The rows come from 5 hidden closed curves, with some noise, and rows from the same curve form a group. Each curve winds through 8 dimensions. The rows are also pushed far along 6 directions, which tell nothing about the answers.
In the rows, zero is written as 128.
Some rows, each with its group after it:
[150 158 188 158 116 106 103  77 185 128 134 105  89 114 183 114 163 136
 104 132  82  84 163]
teso
[150 123 149 128 115 162 112 140  96 162 129 119 142 155 119 119 130  87
 111 144 128 118 156]
nek
[137 126 121 100 125 130 126 150 128 136 145  70  88 169 171 112  95 114
  99 122 115  82 138]
teso
[134 117 149 160 124 150  97 161 162 165 137 166 122 139 149 139 147 140
 125  84 141  72 136]
Demom
[123 151  91  95 120 134 108 122 123 132 111  77 132 132 153 125 103 122
 127 164  93 113 134]
Demom
[118 115  95 126 113 124 185 121 158  90 141 168 142 118 101 167 158 142
 153 116 132 132 129]
nek
[141 153 123 121 107 143 127  86 123 126 134 142 134 139 145 120 179  96
 163 119 110 119 146]
Demom
[134 109 129  87 143 103 131 144 125 142 128 113  96 162 123 131 110 121
 106 124 122 108 138]
teso
[125 146  81 101 100 158  88 149  84 170 119 167 132 102 165 135 163 120
 191  65 107  74  84]
Reki
[121 107 110  94 111 107 124 134 167 131 147  39  96 150 177 116  69 113
 112 108  81  72 133]
teso
[122 120 117 120 121 110 123 129 142 131 129 127 131 146 124 123 137 120
 148 101 144 119 133]
zitu
[131 132 176 160 153 123 131 142 114 121 123 124 135 105  93 112 149 124
 133 138 149 163 119]
Demom
[151 148 142 110 120 116 126 120  89 104 119 109 103 127 146 103 178 116
 133 121 109 104 133]
Reki
[115 119 132 122 159 123 151 113 116 109 143 101 105 105 116 125 123 139
 100 166  97 159 116]
Reki
[171 193 135 123 137 206 126 143  71 116  99 105 144 159 117  95 142  75
 159 151 151 157 141]
Demom
[114 109 139 134 134  78 146 121 172 129 154  52 120 120 138 121  69 128
 127 131 114 115  86]
zitu
[ 99 123  98 136 136 101 143 106 155 108 134 104 138  91 121 145 115 165
 117 173 107 142 100]
nek
[135 141 135 134 129 125 116 117  75 140 114 130 138 104 111 114 108 141
  96 179 154 177 109]
nek
[147 130  91  75 120 194 126 149  57 159 120  69 170 188 126 112  58  49
 147 154 113 134 123]
Demom
[124 116 135 124 140 115 117 120 136 146 137 138 102 105 120 130 150 134
 118 120 106 121 124]
Reki
[131 123 116 125 123 125 181 121 156  87 138  88 137 123  96 123  92 105
 160 114 137 159 113]
zitu
[136  99 176 156 125 122  80 109 123 177 124 177 131 116 127 124 129 131
  89 121 126 130 142]
teso
[141 119 125 141 116 127 150 132 102  93 129 100 154 101 118 126 126 139
 124 146 117 125  89]
teso
[127 151 129 138 147 128 154 127  82  72 107  98 161  88 106 119 150 135
 159 167 116 168  92]
zitu
[133 187 110  97 112 168 125 113 101 140 119 155 115 127 134 126 164  97
 163 131 130 151 156]
zitu
[133  96 124 121 115 170 104 163  75 179 138 146 137 143 136 129 108 113
  98 120 124 104 125]
Demom
[103  85 159 149 132 103 168 105 231 149 179 154 110 146 124 166 108 117
 119 100 113 123 160]
zitu
[174 139 156 112 122 117 130  96 109 123 120 102 109 124 115 114 154 107
 108 156  97 120 139]
teso
[133 101 123 152 139 118 162 167  69 125 126 147 169  96  58 134  89 149
 136 134 198 179  37]
teso
[123  94 153 155 131  74 173  96 186 121 144 187 135 118  85 160 124 144
 128 111 159 161 125]
nek
[132 120 148 156 132 161  80 158  58 161 123 138 146 114 137 105 155 126
 118 125 137 116 100]
Reki
[132 137 174 134 120  82 140 107 165 109 127 110 117 107 120 127 157 111
 145 119 105 128 155]
Demom
[111  66 169 164 146  87 176 139 248 148 156 188 130 188  99 169  23 138
 104  83 204 157 150]
Demom
[136 126 119  72 113 136 117 130 118 163 140  62  93 161 171 111  60  81
 107 122  83  98 143]
Demom
[102 110 146 144 152  77 159 131 172  92 136 117 108 126 109 128 115 156
 115 129 154 156 136]
Reki
[127 113 127 141 141 133  98 117  88 150 126 175 133  96 123 133 174 161
 107 146 113 122 103]
Reki
[127 113  71  94 118 122 108 146 123 121 119  73 116  87 137 132 104 160
 117 126  78  82  85]
zitu
[147 178 128  92 108 148 170  85 147  84 137  63 107 134 160 119 123  72
 165 133  63 130 157]
Demom
[106 153 126 134 137 112 138 105 158  84 132 112 112  98 137 128 202 139
 158 130  91 120 149]
nek
[ 88 116  57 133 105 152 142 159 170 129 132 186 170 121 111 180 148 148
 181  98 147 112 126]
Reki
[127 177  98 130  87 170 191  78 207  64 140  81 167 125 136 152 118  81
 192 147  80 147 167]
teso
[148 147 145 148 112 142  75 109 117 144 108 146 140 105 147 116 184 129
 135 125 105 100 140]
zitu
[119 151 137 160 109 173 146 120 156 132 141 217 136 102 139 158 147 130
 159  92 146 151 139]
teso
[115 105  74 133  93 176 120 149 122 161 143 114 182 132 134 139  67 111
 139 121 135 116  94]
teso
[142 136 158 127 125 131  66 129 101 177 110 160 120 172 144  96 159 103
 119 111 163 118 172]
teso
[139 115  90  94 115 163 102 185  76 151 121  95 129 169 137 117 115 112
 106 128 133  84 134]
Reki
[109 126 101 123 108 156  85 145 118 186 131 145 148 132 147 133 123 111
 151 106 129 105 127]
Demom
[117 113 130 117 131 140 126 136 172 168 128 151 136 161 124 150  64 104
 130 109 133 139 156]
teso
[159 152 130 108 118 142 157  94 153  98 136  54 108 129 130 115  95  97
 111 159  87 133 144]
zitu
[117 164  73 121 119 139 178 126 165  87 129 113 147 110 120 163 109 145
 167 152 129 141 102]
teso
[135 113 163 125 144 107 153 114 141 107 139  73 105 116 122 128 106 128
  82 171  80 134 140]
Demom
[142 119 155 152 143 121 148 157  86 129 118 181 147 117  78 130 128 136
 138 115 194 173  90]
teso
[150 106 142 144 145 135 155 157  64 122 118 143 157 138  65 121  95 130
 104 155 199 183  94]
Reki
[131 127 109  99 113 125 129 129 141 135 112 123 142 169 117 142 102 107
 121 147 136 132 173]
Demom
[157 104 177 100 161  88 110 121 101 175 131  98  74 158 125  95  53 120
  53 144 141 143 118]
Reki
[151 132 141 114 134 127 140 106 136 121 115 140 134 142 123 135 115 107
 148 118 112 135 131]
nek
[142 148 140 130 130 141  91 109 111 135 123  69 122 114 165 102 117 127
 106 162  81 105 119]
zitu
[104 136  63  94 115 169 193 135 139 102 133 126 164 138 104 166  74 100
 170 149 126 175 133]
nek
[114 103 144 152 134  59 133 117 171  95 136 120 100  99 152 133 131 196
  88 124 121 103 109]
zitu
[145 122 159 155 151 140 115 151 122 126 126 124 110 143 119 112 130 147
  80 141 160 128 138]
nek
[139 151 139 120 146 115  93 131  95 107 109  77 112 117 144  90 191 130
 141 133  95  93 124]
nek
[136 142 117 121 127 162 171 111 122 113 133 154 137 129 110 144  96 116
 130 143 135 176 127]
nek
[138 176 138 105 151 119 144  93 120  91 108  84 108 152 130  99 105 115
 113 185 139 189 160]
Reki
[ 99 117 138 153 126 115 170 114 239 119 149 167 129 124 136 182  96 147
 130 116 116 131 158]
zitu
[133  90 118 102 147  78 175 133 114 102 147  34 119 112  96 119  67 131
 110 151 104 127  59]
nek
[114 111 126 159 103 142 130 152 150 138 138 153 159 115 130 159 143 137
 137 113 127  99 130]
nek
[137 131 104 104  91 123 133 153 168 141 127 106 114 142 141 149  79 129
 110 121 132  90 147]
Demom
[111 127 153 152 150 103 181  88 174  78 146  97 135 124 129 133 115 132
 132 159 106 163 134]
Reki
[119 138 132 147 133 157  76 149  63 149 107 190 130 129 154 102 149 151
 120 105 179 147 126]
zitu
[130 156 114 142  96 127 117 129 139 130 120 145 148 103 134 134 161 130
 177 100 145 111 114]
nek
[130 117 162 164 120 117 154 117 210 134 159 149 120 171 130 142 115 121
 114 110 165 123 167]
teso
[130 155 113 116 100 200 112 151  95 157 130 152 137 153 173 126 137  85
 168  85 119 101 142]
Reki
[137 182 103  95 122 132 129 104  92  98 110  88 127  80 146 114 166 113
 195 128  73 119  85]
Reki
[152 111 143 130 106 124 123 156 114 140 130 152 115 134 135 133 139 134
 111  94 145  88 126]
Demom
[133  90  76 109 116 138 105 184  25 150 131  65 156  95 133 117  96 149
 111 141 107  75  24]
Demom
[137 143 172 148 138 149 133  97 116 128 115 232 127 130 116 138 158 132
 119 123 154 187 165]
nek
[126 130 103 110 118 145 118 136 113 144 125 150 131 147 136 144 130 133
 111 142 133 116 147]
zitu
[154 147 139 119 105 139 123  97 151 130 138 118  95 130 154 120 143 109
 114 121  98 103 160]
zitu
[136 201 123 128 118 166 130 120 107 102 100 116 138 115 133 113 132 109
 160 153 143 174 142]
nek
[ 70  85  75 143 139  87 110 144 111 131 139 177 144  81 137 150 166 207
 137 109 137 108  58]
Reki
[148 122 109 136  96 170  99 154 101 172 136 191 122 117 160 139 140 147
 126  70 140  71  94]
nek
[152 130 185 128 136 124  99 117  86 152 119 179 110 171 129  99 191  97
 121 105 155 134 177]
Reki
[101  99 146 148 140  90 122 151 129 164 140 173 132 128 122 141 124 151
 122 113 170 131 108]
zitu
[115 142 108 119 120 114 143  99 189 113 136 115 111 150 145 140 108 135
 118 144 124 133 164]
zitu
[150 129 183 144 160 136 139 123 140 145 127 148 118 164 108 130 113 117
  91 161 152 155 159]
teso

New rows, each followed by its group:
[132 136 115 100 150 110 124 146  69 106 129  21  97 130 151  83 111 135
 102 163 105 107  83]
teso
[119 115 105 132 149 117 143 100 137  96 133  75 142 119 109 121  99 149
  95 192 110 154 112]
zitu
[135 141 183 166 158 138  73 139  76 141 111 163  97 122 135  89 181 160
  70 150 166 150 155]
nek
[138 106 146 120 124 149  91 118  67 178 141 135 126 138 144 105 135 103
  98 135 109 114 126]
Demom
[184 184 153  74 124 164 124 105  74 115  87 116 123 179 131  98 161  43
 170 124 105 141 185]
nek
[128 124 123  82 126 125 107 135  77 157 129  64 106 137 149  95  79  95
 108 142 102 128 117]
Demom
[135  84 155 161 143 124  86 120 134 149 124 144 143 155 119 112 117 147
  74 137 151 127 146]
zitu
[ 99  77 105 133 106 103  86 135 162 166 147 152 107 127 175 143 103 175
  77  96 122  71 129]
teso
[142 109 171 127 143  89 117 107 116 126 122  91 123 152 106  92 119 107
 100 146 142 154 149]
teso
[120 130 135 119 116 163  56 177  63 196 110 169 124 135 155 114 136 116
 122  98 146 110 142]
Demom
[147 100  74 107 139 158  80 181  32 162 113  81 156 129 131 107  90 142
 115 139 125  80  33]
nek
[116 146 131 112 116 143 147 122 106 128 125 128 142 134 113 128 126  85
 151 146 131 173 159]
nek
[148 118 136 119 134 122 115 122 111 111 121  62 120 125 130  95 119 112
 119 125  96 110 117]
zitu
[109 129 114 172 144 112 143 110 114  98 136 145 146  67 119 129 142 194
 117 158 145 159  59]
Demom
[121 143 100 116 112 136 151 120 158 119 129 154 131 145 133 159 131 133
 133 139 133 130 156]
zitu
[121 142 170 165 142 104 121 126 128 107 121 125 130  76 114 118 185 142
 149 131 118 137 116]
Demom
[158 141 145  97 121 155 112 117 159 126  98 164 100 169 127 137 136 101
 111 110 115 127 223]
zitu
[133 108 136 134 167 116  80 160  46 173 114 134 122 133 113 103 104 171
  60 169 177 139  80]
teso
[105 119 127 183 107  98 148 111 206 110 164 159 132  98 148 154 182 169
 147  93 134  88 112]
teso
[150 157 125 131 108 183 120 141 188 127 120 137 123 171 161 147 133 109
 136 107 116  78 192]
nek
[150 133 134 114 122 144 171 123 142 119 145 112 106 140 122 140  94 111
 111 136 118 131 132]
teso
[146 174 120 118  97 176 129 147 143 127 126 111 130 131 148 133 164  82
 190  92 103  84 147]
Demom
[136 140 160 142 128 136 131 137 125 131 111 153 128 133 112 128  94 127
 102 142 169 176 155]
Demom
[133  88 154 126 120  86 111 103 154 141 145  98 111 126 140 120 138 120
 102 114  78  86 140]
teso
[131 163 114 120 121 165 147 160 145 112 106 121 150 147 103 140 109  99
 167 132 153 150 157]
Demom
[123  69 171 141 151  95 144 130 157 131 129 160 126 158  99 142  90 137
  78 127 147 150 161]
teso
[161  97 173 143 132 147 133 142 143 177 146 173 104 170 118 129  58 118
  70 101 176 137 140]
nek
[135 147 136 130 139 139 153 129 164 127 122 151 124 168 112 148  96 126
 117 147 167 156 163]
teso
[134 103 154 150 142 123  96 120 110 117 123 122 130 112 130 103 163 138
 114 114 105 113 124]
zitu
[112 135 110 127 135  85 130 123  98  98 119 129 114  73 129 119 147 178
 129 135 137 145  79]
nek
[124 133 118 121 133 134 117 136  83 142 118 129 157 130 126 115 125 113
 168 116 142 136  88]
Reki
[143 109 122 125 153 162 131 154  87 141 118 147 164 159  90 125  98 110
 137 124 161 152 102]
nek
[127 102 129 140 119 160 150 140 141 176 157 169 148 151 117 148  60 103
 129 101 162 142 103]
Reki
[ 75  76  95 151 123 118 186 138 207 150 179 194 154 127  96 181  93 134
 173  69 166 146  97]
Reki
[145 148 121 122 111 145 142 143 161 118 121 104 131 110 113 143 123 108
 160 113 108 110 132]
Reki
[154 122 138 109 164 119 110 132 128 130 106 117 105 178 121 112  92 136
  87 140 147 132 145]
nek
[137 151 135 144 103 156 125 116 165 142 151 124 123 137 164 129 138 106
 144 110 115  95 144]
teso
[156 138  98  67 124 177 151 151 107 120 126  85 123 192 123 124 105  63
 152 115 106 106 157]
nek
[125 126 127 112 135 129 146 112 133 115 127 132 121 139 125 140 114 126
 106 158 109 151 158]
nek
[118 160 142 118 144 135 138 104  95 116 132 135 104 118 135 111 174 113
 144 143 117 166 141]
zitu
[127 100 105 137 115 147 144 179 122 144 132 182 139 121 105 157  93 152
 122  94 173 127 100]
Reki
[148 107 138 153 135 147  88 168  42 169 103 187 168 117  76 113 122 141
 112 129 208 165  85]
zitu
[138 141  92  68 105 106 102 122 112 139 122  86  86 127 173 117 129 125
 126 113  83  71 120]
nek
[129 101 140 119 143 122 116 162 135 163 121 146 126 193 125 125  63 116
 113  99 184 131 139]
Demom
[131 119 173 120 138 121 163 105 157 134 149 122  99 163 122 122  61  92
  97 130 136 180 166]
Demom
[132 116 153 153 103  88 143 121 165 123 137 156 113  93 136 149 121 164
 100 120 136 116 121]
nek
[106 130  77 122 110 153 129 155  98 131 146  98 135  89 161 133 103 146
 144 120 102  96  62]
zitu
[110 115 121 146 163 149 147 126 105 120 143 183 119 109 107 128 128 158
 122 118 158 179  93]
nek
[123 116 130 172 111 140 112 129 125 149 149 204 126  66 129 150 197 167
 130  97 127 101 102]
Reki
[126 117 106 111 109 138 165 135 141 128 146 147 139 154 120 147 135  96
 170  91 137 119 133]
Reki
[119  79 139 137 145  77  94 126  91 164 128 142 120 122 119 119  98 175
  47 163 156 144 105]
Demom
[151 153 141 120 141 137 138 115  85 106 126  60 113 103 106  97 145 114
 107 189 103 151 119]
Demom
[106 147 117 127 127 121 143 100 151  90 129 109 124 124 140 118 125 137
 132 145 125 161 150]
teso
[149 149 118 107 152 132 125 110 104 113 119 115 100 125 136 106 127 140
 125 130 122 134 103]
nek
[152 168 170 114 130 143 167  96 165  98 121 195  99 178 110 139 189  84
 153 111 147 163 232]
teso
[118 136 113 119 129 161 113 129 123 132 117 183 131 166 150 139 161 125
 141 109 134 124 174]
Demom
[144 125 159 131 147 142 118 144  60 135 126 123 105 158 128  87 125 123
  81 143 170 152 131]
teso
[142 125 145 137 150  89 130 133  80  89 110  84 117  68 105 109 138 174
  94 172 115 138  71]
Reki
[113  99 109 139 140 111 157 106 118 127 157 116 151 112 101 123 114 130
 135 142 138 155  74]
Demom
[125 106 142 170 136 113 169  97 174  90 150 123 129  84 102 138 111 161
  98 148 123 165 109]
zitu
[156 155 107 109 113 108  79 121  88 125 114  65 114  96 157  95 178 141
 134 135  89  63  84]
nek
[145 171 136 120 149 110 165 114 119  71  95 119 129 132  90 123 125 130
 135 175 161 194 141]
teso
[131 130 143 131 122  96  96 117 120 130 124 133 108 118 145 105 184 136
 137  97 127  99 131]
zitu
[ 90 106 126 158 157 152 130 154 106 148 140 190 145 120 116 139 119 156
 124 124 167 167 103]
teso
[129 104 163 153 123 116  76 129 132 143 120 169 129 131 166 129 199 143
 125  83 102  66 150]
zitu
[168 138 145 117 114 165 145 133 106 151 116 177 151 154  83 142 115  79
 143 120 165 159 146]
teso
[121 100 139 127 133 104 160 109 210 126 155  77 123 118 117 148  87 109
 132 120  74 114 128]
zitu
[128 141 115 122 122 126 154 115 147 115 132  98 156 134 128 136 100 103
 172 128 118 131 106]
Reki
[123 118 130 143 113 134 111 140 114 154 138 153 119 124 127 130 142 148
  83 142 154 122 142]
nek
[136 115 134 101 136 119 142 115 182 111 118 122 102 151 113 144 105 122
  99 131 102 129 186]
zitu
[101 121 159 156 144  99 107 105 157 123 130 156 105 133 148 112 145 153
 101 123 145 151 163]
teso
[148 163 138 123 109 171 122 117 132 132 127 134 125 151 174 127 134  91
 157  97 103 105 153]
Demom
[112  92 120 133 131  82 122 120 170 142 145 132 107 121 143 153 117 178
  75 146 107  92 125]
zitu
[142  77 123 143 114 146  96 179 111 171 124 168 149 174 124 130  78 135
  91  88 192 103 120]
zitu
[111  55 147 161 166  19 144 107 113 124 148  98 139  58  72 123 103 198
  78 170 136 156  20]
nek
[140 139 122 137 102 135 116 100 123 136 129 179 130 132 152 132 163 136
 127 114 141 113 138]
Demom
[109  86 155 144 171  96  85 111  95 157 139 125 121 122 132 104 150 150
  89 148 111 126 107]
Demom
[119 117  32  59  99 150 141 146 126 145 143  53 138 124 162 154  40 113
 150 125  58  71  65]
nek
[150 146 155 137 148 114 102  91 111 128 123 138  92 108 141  98 171 145
 113 129 119 128 117]
nek
[135 163 101  99  97 171 100 126 142 172 123 141 141 182 157 132 131  69
 178  98 128  99 170]
Reki
[144  92 135 129 153 113 126 160 156 156 136  85 125 178 111 124  49 132
  85 140 159 109 112]
Demom
[ 99 116  73 144 122 137 155 139 116 103 130  80 200  87  99 134  68 137
 167 158 132 164  49]
teso
[120 121 119 128 139 109 105 133  78 126 115 125 141 123 109 100 160 134
 143 131 154 143 104]
zitu
